The rows of a group lie close to one hidden flat surface of 6 dimensions, which may be shifted away from zero. Surfaces can cross.
(in the rows, 128 means zero)
Known rows, each followed by its group:
[162 122 141 178 115 119 137  77 117 158  89 109 127  58]  J902
[106  50 169 171 140 187 171  94 127 194 122 112 164  82]  J902
[153 140 132 136  77  87  86 135  82  76  96 100  89 100]  J902
[177 172  90 124 164  82 111 168 111  96 134 142 123 160]  J902
[ 76 104 174  84  69 134  65 109 159 139 135  74 100 120]  J482
[114 141 141 143 129 105 160  83 129 110  99 141 136 134]  J424
[124 135 141 106  87 107  76 133 118 102 124 102  97 129]  J424
[218 140  77 141 194 147 157 179 107 153 137 176 146 130]  J424
[153  71 114 162 179 218 216 140 114 191 137 176 178 103]  J768
[130 201 105 194 121  89 130  86 127 112 124 128 122 108]  J482
[ 81 107 110 104 109 184 191 165 111  82 142 186 140 161]  J768
[167  78 167  74 138 169 119 115 113 156 113 149 133 154]  J768
[ 91 122 121 141 140 107 124 149 164 149 147  86 135 106]  J482
[118 119 143 144 146 123 155  99 134 139 113 128 146 129]  J424
[133 103 159 163 118 140 120  82 124 168 113  98 131  80]  J902
[137 108 131 144 139 130 139 137 113 132 124 124 137 117]  J902
[105 104 120 152 159 100 156 161 128 121 126 105 150 122]  J902
[ 84 106 117  84 105 165 128 174 162 134 160 123 122 127]  J424
[111 195 114 159 148 100 165  74 135  95 124 173 143 171]  J768
[ 64 164  99 193 153 102 177 124 157 117 147 124 154 119]  J482
[103 118  88 126  84 203 188 183  88  77 141 195 123 130]  J768
[ 58  80 140 126 167 114 176 162 142 109 139 117 166 167]  J424
[ 73 146 116  73  77 127 131 146 158  82 133 142 102 144]  J902
[ 93 141 140 142 136  79  92 113 177 156 142  65 130 111]  J424
[164 104 142  90 130 161 111 149  77 107 131 162 124 180]  J482
[ 94 111 114 105  71 164 131 172 107  84 138 139 107 122]  J768
[126 166 121 132 108  98 109 118 123  97 124 126 112 138]  J768
[191 185 121 170 119 133 127  56 108 141 107 162 120 105]  J768
[146 106 120 133 172 127 127 161 139 163 144 111 145 119]  J482
[140 186 125 159 134  70  95 107 111  96 128 118 117 152]  J482
[ 56 135 132 142 171  33 118 154 167 106 142  64 148 153]  J424
[ 18 119 154 108  85 120 117 124 160  97 148  95 122 152]  J482

New rows. What belongs after each?
[119 128 126 135 174  91 118 156 130 124 148 106 146 159]  J482
[126 144 107  74 104 168 136 148 131 105 140 180 115 163]  J902
[172 115 151 147 151  93  96 124  83 119 109 107 128 143]  J424
[166 132 120 144  92 186 148 104  98 137 116 170 117  94]  J768
[123  86 169  53  93 115  57 151 128 118 122  84  97 144]  J768
[ 91 105 108 125 122 142 149 194 123 100 149 127 131 129]  J768
[208 165 103 177 162 110 120 113 108 157 122 134 129  97]  J482
[102 145 107 108 132  80  67 189 166 126 166  68 110 128]  J424
[ 91 109 156 107  96 170 135 108 117 115 134 150 128 158]  J482
[100 177 122 114  85  86 124  99 143  80 107 132 104 129]  J424
[136  53 161 159 216 101 126 168  92 149 137  81 176 163]  J424
[ 95 125 153 124 105 110 107 100 146 129 123  98 118 119]  J424
[ 99 167 102 134 144  93 159 118 170 120 129 134 137 126]  J424
[145 102 147 141  83 151 124 110  93 123 100 124 114  88]  J902
[149 116 133 146  98 122 133 121  93 108  94 123 114  88]  J902
[157 169 126 144 127 106 111  77 151 155 115 120 116  99]  J902
[182 144 114 156 164 125 140 120 109 141 122 146 140 125]  J768
[163 126 162 164 138 105  89  72 125 174 112  87 129 100]  J424
[ 88 149 129 141 133 103 127 127 124  90 141 127 134 168]  J482
[116 146 160 103 126  64  49 125 113  87 135  89 110 194]  J482
[ 81 108 177 152  86 105  80  87 144 146 122  52 115  87]  J902
[162 163 117 176 158 130 158  78 125 154 119 158 147 119]  J768
[148 122 151 104 138 124 110 109 124 135 118 131 129 152]  J768
[ 84 127 103 110 135 147 173 150 170 132 145 147 141 131]  J424
[104  87 146 127 134 167 170 111 134 148 124 142 150 126]  J424
[124 142 144 106 117 121 119  99 129 114 118 139 121 155]  J768
[122 115 124 112 129 134 118 154 132 131 140 119 127 131]  J424
[106  92 167  56 101 104  36 168 138 117 143  65 100 161]  J482
[125 131 143  74  54 163 110 117  97  78 114 168  92 153]  J768
[ 77 156 109 196 112 171 203  78 151 147 138 157 150  92]  J768
[130 106 161 137 129 106  81 119 125 149 129  74 124 120]  J424
[152  83 136 106 125 171 114 146 141 180 133 111 125  91]  J482
[101 131 144 133 122 143 145  84 149 144 126 139 139 133]  J768
[133 163  94 162  87 146 144 123 128 125 127 139 112  71]  J482
[123 111 125 159 145  76 125 166 102  98 116  89 132 118]  J902
[ 86 138 128  96  83 131 128 124 150  99 125 132 110 129]  J424
[ 66 153 109  98  90 138 147 126 190 124 139 136 115 113]  J424
[161 120 127  99 139  91  60 178 125 134 139  82 110 129]  J482
[167 103 112 164 179 118 164 166  88 124 118 138 154 121]  J902
[140 145 125 121 115 120 105 121 136 133 126 119 115 115]  J424
